There are 10 hidden switches. A switch that is on adds its own fixed numbers to the row, and there is some noise. The rows also spread widely along 12 directions, which tell nothing about the answers.
(in the rows, 128 means zero)
Known rows, each followed by its switches (1 for on, 0 for off):
[140 116  97 105 134 158 136 131 101 137 135 117  76 154 139 130 142  91
 107 103 148 132 148 115 147]
0 0 1 1 0 0 0 0 0 1
[127 147 130 125 124 136 145  97  95 121 106 107 140 163 114 136 131 116
 114  91 125 132 120 136  96]
1 0 0 0 1 0 0 0 0 1
[133 100 112 126 149  86 142  75 158 100 129  71  53 132  99 152 114 123
 136 108 160  93  81 166 139]
1 1 1 1 1 1 1 0 0 1
[ 67 120 129 133 133 102 104 126  99  83 126 116 138 115 117 139 126 151
 149 143 145 149  99 139 140]
0 1 1 1 0 0 0 1 0 1
[139 100 110 116 140 138 123 138 151 111 165  78  99 113 125 106 119 153
 149 110 143 150 117 112 148]
1 1 0 1 0 0 0 1 0 0
[163 147 118 109  96 129 162 126 145  72 131 155 123 143  85 115 157  66
 112 115 175  85 123 162 163]
1 0 0 1 0 0 1 0 0 0
[165 105 115 126 177 123 133 112 123 100 138 129 127  74 125 153 113 148
 118 164 121 155 168 118 128]
0 0 1 1 0 0 0 0 0 0
[178 115  95 120 152 113 152  73 180 110 100 122  78 130 107 126  98  88
  75 104 145 118 152 175 106]
1 0 0 0 0 0 1 1 0 1
[121  93 129 108 130 116 148 148 118 114 137  90  84 151 142 139 113 126
 125 104 144  80 109 165 128]
0 1 1 1 1 1 0 1 0 0
[104 124 129 108 109 136 107 159 135  98 132 119 138 139 146 141 132 144
 124 141 132 140 119 128 182]
1 0 0 0 0 0 0 1 0 0
[ 71  95  67 104 126 118 104 180 147 117 108 113 148 167 205  96 104 172
 139 132 163 175 127 124 135]
1 0 0 1 0 0 0 0 0 1
[130 118 158 103 114 138 151 144  97 109 136 115 126 140 127 145 163 106
 125 120 131  65 113 154 133]
0 0 0 1 1 0 0 0 0 0
[ 82 119 158 108 113 143 119 124  79 100  77 114 178 136 139 162 145 105
  96 132 128 141 136 180 166]
1 1 1 1 1 0 0 1 0 1
[128 121 192  91 119 113 180 168 151 122  55  51 152 212 187 143  96 188
  86 142  61  58 114 174 127]
0 0 0 1 1 1 0 0 0 1
[ 61 115 158 141 138 102 119 121 123 142 114 111 133 143 170  97 101 136
 133 137 105  93 109 177 136]
0 1 0 0 0 1 0 0 1 0
[ 86 108 123 125 133 108 119 133 145 108 116  89 121 145 135 123 130 153
 145 134 137 124  87 145 150]
0 1 1 1 0 0 0 0 0 1
[112 141  98 154 132 114 153  78 108 155  93 145 102 160  86 168 169  85
 149 118 165 101 106 140 194]
0 0 0 0 1 0 0 0 0 0
[103 121 120 127 137 129 113 114  84 109 157  66 102 125  94 120 143 130
 167  96 157 132  82 122 124]
0 1 0 1 1 0 1 0 1 1
[127 115 163 128 152 126 137  83 104 131 159  83 105  98 127 110 129 133
 145 123 104 102 109 130 127]
1 0 1 1 1 0 0 0 0 0
[ 94 131 119 122 106 155 104 134 118 125 112  90 150 151 123 124 164 116
 133 102 136 159 105 140 171]
0 1 1 0 1 0 0 0 0 0
[117 108  75 123 144 121 116  97 123 129 110 132  90 131 139 143 133  91
 117 125 170 138 140 154 161]
0 0 1 0 1 0 1 0 0 1
[ 76 112 116 159 160  74 139  81 116 127 125 114 118 121 129 116 112 155
 175 132 133 115  91 131 111]
1 0 1 1 0 0 0 0 0 0
[131 122 131 119 139 116 120  82 125 111 140  91  72 138  90 156 129 109
 118  92 124 121  99 121 100]
1 0 0 1 0 1 0 0 0 0
[ 98 106 135 131 142 115 136 106  91 149 117 106 104 143 160 144 115 123
 134 125 120  98 116 157 141]
1 1 1 0 1 0 0 0 0 0
[123 127 100 135 139 121 135 120  91 116 189 103  83 124  95 124 155 147
 193 109 178 122  88  87 141]
0 0 0 1 1 0 0 0 0 1
[168 139 125 134 155 158 164  81  56 159 131  80  70 161  92 183 136 113
 130  91 120 130 135  99 151]
1 1 1 0 1 0 0 0 0 1
[132 148 144 136 151 131 102 102  87 116 137 136 117  93 148  96  74 134
 107 163  88 180 166 110 148]
0 1 1 1 0 0 0 0 0 0

New rows, each followed by its switches (1 for on, 0 for off):
[111  84 138  91 146 162 127 120 124 150  71  40 130 159 159 160 160 123
 106 117 112 118 131 158 175]
1 0 0 1 1 0 1 0 1 1
[139 106 138 134 174 123  96  31 183 144 104  77 100  88 117 119 106 118
  87 113  79 162 134 148  96]
1 0 0 0 0 0 0 0 0 0
[124 127 140  87  92 134 164 221  95 103 114 122 128 207 181 154 115 150
 123 146 129  75 121 130 175]
1 1 0 1 0 0 0 0 0 0
[135 110 132 122 164 143 162 110  93 144  84 103 155 125 143 138 145 125
 123 146 130 107 166 161 167]
0 0 0 1 1 0 1 0 1 1
[ 80 122 145 128 136 115 113 122  84 107 142 107 138 117 120 157 153 160
 169 144 127 129  93 104 140]
1 0 0 1 0 0 0 0 0 0
[104  86 114 128 165 128 121  88 124 119  66 130 158  93 109 202 184 102
 113 165 151 149 154 178 196]
0 1 1 1 0 0 0 0 0 1
[100 133  99 144 133 148 116 109 147 123 153  72 147 124  88  48 165 131
 174  80 150 169  86 108 142]
0 0 1 1 0 0 0 0 1 0
[116 111 118  93 100 149 122 150 112 101 131 129 145 137 146 126 168  81
 114 107 163 105 130 170 135]
1 0 0 0 1 0 1 0 0 0
[133 131 142 133 139  95 134 106 128  74 123 141 130 107 106 127 106 114
 109 142 122 113 119 164 105]
0 1 1 1 0 0 0 0 0 0
[142 112 134 126 156 122 143 106 124 109 134 124 140  99 122 137 134 139
 130 143 126 123 140 135 126]
1 0 0 1 0 0 0 0 0 0
[110 131 118 136 138 114  70  81 146 106 135 163 113  75 125 119 110  94
  99 152 135 178 152 161 176]
0 1 0 0 0 1 0 0 0 0
[103  80 107 114 156 109 120 122 128 130  96  88 104 146 173 144  92 140
 109 125 115 139 125 149  99]
1 1 1 1 0 0 0 0 0 0
[ 95 111 112 142 146 115 182 108  85 166 100  80  84 192 118 157 134 124
 168  96 145  70  88 131 173]
1 0 1 1 1 0 0 1 1 0
[120 113  98 130 135 135 137 116 151 126 120 123 168 119 130  91 164 122
 143 114 170 137 134 164 138]
0 0 0 0 1 0 0 0 0 1
[134  84 145  99 162 123 141 119 140 126  25  56 142 153 146 224 118 155
  68 148  75 126 144 167 137]
0 0 1 1 1 0 0 1 0 0
[107  73  97 100 132 130 134 149  96 128  92 109  86 172 143 202 164  77
 105 107 157  78 117 171 123]
0 1 1 0 0 0 1 0 0 0
[179 141 110 117 116 149 161 157 137 130 185  95  79 160 129  77 120 138
 147  90 140  98 113 104 140]
0 0 0 0 1 0 0 0 0 0
[127 100 148  85 102 131 125 187 129  72 154  61 102 141 140 127 129 141
 129 115 140  84  84 152 141]
0 1 1 1 1 0 1 1 0 0
[142 109 130 116 141 119 134 109 122 112 112 109 103 123 121 159 109 114
 111 131 132 119 133 154 157]
1 1 0 1 1 0 0 1 0 0
[128  94 104 124 141 129 149 126 144 125 134 154 124 119 138  73 133  69
 118 114 167  87 145 193 128]
0 1 0 1 0 0 0 0 1 0
[ 59 122 122 114 114 155 123 157  93 137  96 106 179 174 168  98 153 120
 138 116 130 143 123 139 175]
1 0 1 1 0 0 0 0 1 0
[101 134 111 121 117 137 123 127  88 129 141 121 109 160 148 103 131 108
 130  96 147 129 116 131 120]
0 0 1 0 1 0 0 0 0 1
[110 135 131 120 129 156 117 149 140 110 112 130 198 120 148 106 150 134
 115 154 123 164 160 156 217]
0 0 1 0 0 1 0 0 1 0
[100  86 122 123 155 120 139 125 151 172 107  78  86 148 184  89 107 148
 137 132 110 108 128 133 170]
0 0 1 1 0 0 0 1 0 0
[117 140 110 144 109 105 121 118 138  85 206 166  93  96  97  45 116  92
 157 104 185 111  99 151 121]
0 1 0 0 0 0 0 1 0 0
[ 99  99 134 128 153 120 152 108  99 166 102  89 121 162 174 113 110 126
 113  93 107  95 133 167  66]
0 0 1 0 1 1 0 0 0 0
[143 166 150 128 136 123 132 110  64  88 146 128 110 144 115 154  84 120
  97 118 109 129 137 131 106]
0 0 1 0 1 1 0 0 1 1
[140 118 125 133 158 111 136  86 163 123 123  43  80 138  87 146 130 159
 143 108 101 129  77 101 123]
0 0 1 1 0 0 0 0 0 0
[110 155 132 133 112 112 145 104  77  97 101 106 122 172  93 146 104 114
 118  82 133 136 102 145 107]
1 1 1 1 1 1 0 1 0 0
[ 95 140 152 115 115 128  84 119  82  84 122  96 111 136 107 167 121  97
 102 117 111 142  91 142 137]
0 1 1 1 1 0 0 0 1 0
[141 142 121 149 159 105 105  52 134 127 151 124  57  99 109 105  90  94
 122 126 129 127 130 144 158]
0 0 0 0 1 1 1 0 1 0
[ 92 133 105 140 135 131 126  90  87 175 119 121  36 178 108 142 139  65
 146 111 145  99 100 116 221]
0 1 0 1 0 0 0 0 1 0
[133 136 103 153 160 129 126  84 119 146 153  99  75 112 105 124 121 152
 173 135 139 172 127  83 234]
1 1 1 1 0 1 0 0 0 0
[105  67  90 116 163 125 131 160  71 129 147 146 101 107 165 180 149 121
 150 160 172 113 152 133 162]
0 1 1 1 0 0 0 0 0 0
[ 94  96 157  95 115 132 145 151 146 110  81  63 141 164 156 122 141 139
 114 127 124  91 107 182 170]
1 1 1 1 0 0 1 1 0 1
[132  96  99 119 133 112 148 136 189 116 138  96 111 126 141  95 124 147
 154 122 166 106 107 154 171]
1 0 0 1 1 0 0 1 0 0
[150 117 124 133 154  94 176 133 119 142 144 143  71 127 156 134  95 149
 154 175 140  64 141 132 214]
0 0 0 1 1 0 0 1 0 0
[152 119 124 115 147 146 133 124 141 110 111  66 150 134 112 119 128 141
 117 101 110 148 122 133 107]
0 0 0 1 1 0 0 0 1 0
[164 125 122 114 142 182 165 115 113 145  77  59 150 169 117 160 143 135
  97  86 116 172 168 138 170]
1 1 1 0 1 1 0 1 0 1
[182 129 171 108 144 178 133 107 114 130 151  87 121 105 110 133 149 101
  97 116  90 112 151 139 159]
0 0 0 0 1 0 0 0 1 0
[ 90 123 143 159 148  90 114  85 192 105 124  88 149  91 102  86 118 171
 156 133 122 145  91 164 144]
0 1 0 0 0 1 0 1 0 0
[123 125 133 136 149 131 161 124  98 136 112  84 130 158 131 122  98 150
 130 103 106 125 125 136 121]
1 1 1 0 0 0 0 1 1 0
[ 92 126 166 135 139 131 133  91 134 113 122  59 130 139  79 140 160 134
 137 100 115 113  83 151 150]
0 0 1 0 0 1 0 1 1 1
[104 115 119 128 124 113 150 135 122 117 130 107 115 154 123 147 144 131
 149 110 156  93 101 154 158]
0 0 1 0 1 1 0 1 0 0
[105 104 132 139 165  84 118  79 136 114 144 125  88 100 136 153 104 134
 130 144 124 110 114 153 119]
1 0 1 0 0 1 0 0 0 0
[118  82  69 140 167 103 119 108 150 112 135  68 133  94 111 147 145 175
 183 118 174 159  95 130 124]
1 1 0 0 1 0 1 0 0 0
[162 144 146 125 139 122 149  56 167 151  87  74  49 172  91 126 103  76
  84  96  86  81 102 155 149]
0 0 0 1 1 0 0 0 1 0
[119 129 107 120 139 128 123 165 111  81 137 101 161 133 137 122 122 170
 141 134 142 157 121 122 131]
0 0 1 0 0 0 1 0 1 1
[116 103  91 109 139 129 116 115 110 161 101 119  46 161 164 167 118  87
 105 132 135 121 136 128 196]
0 0 1 1 1 0 0 0 0 0
[163 116 120 100 129 144 180 133 122 112  94  81 134 182 111 166 151 123
 107  87 137 103 124 144 101]
1 0 0 1 1 0 0 0 0 1
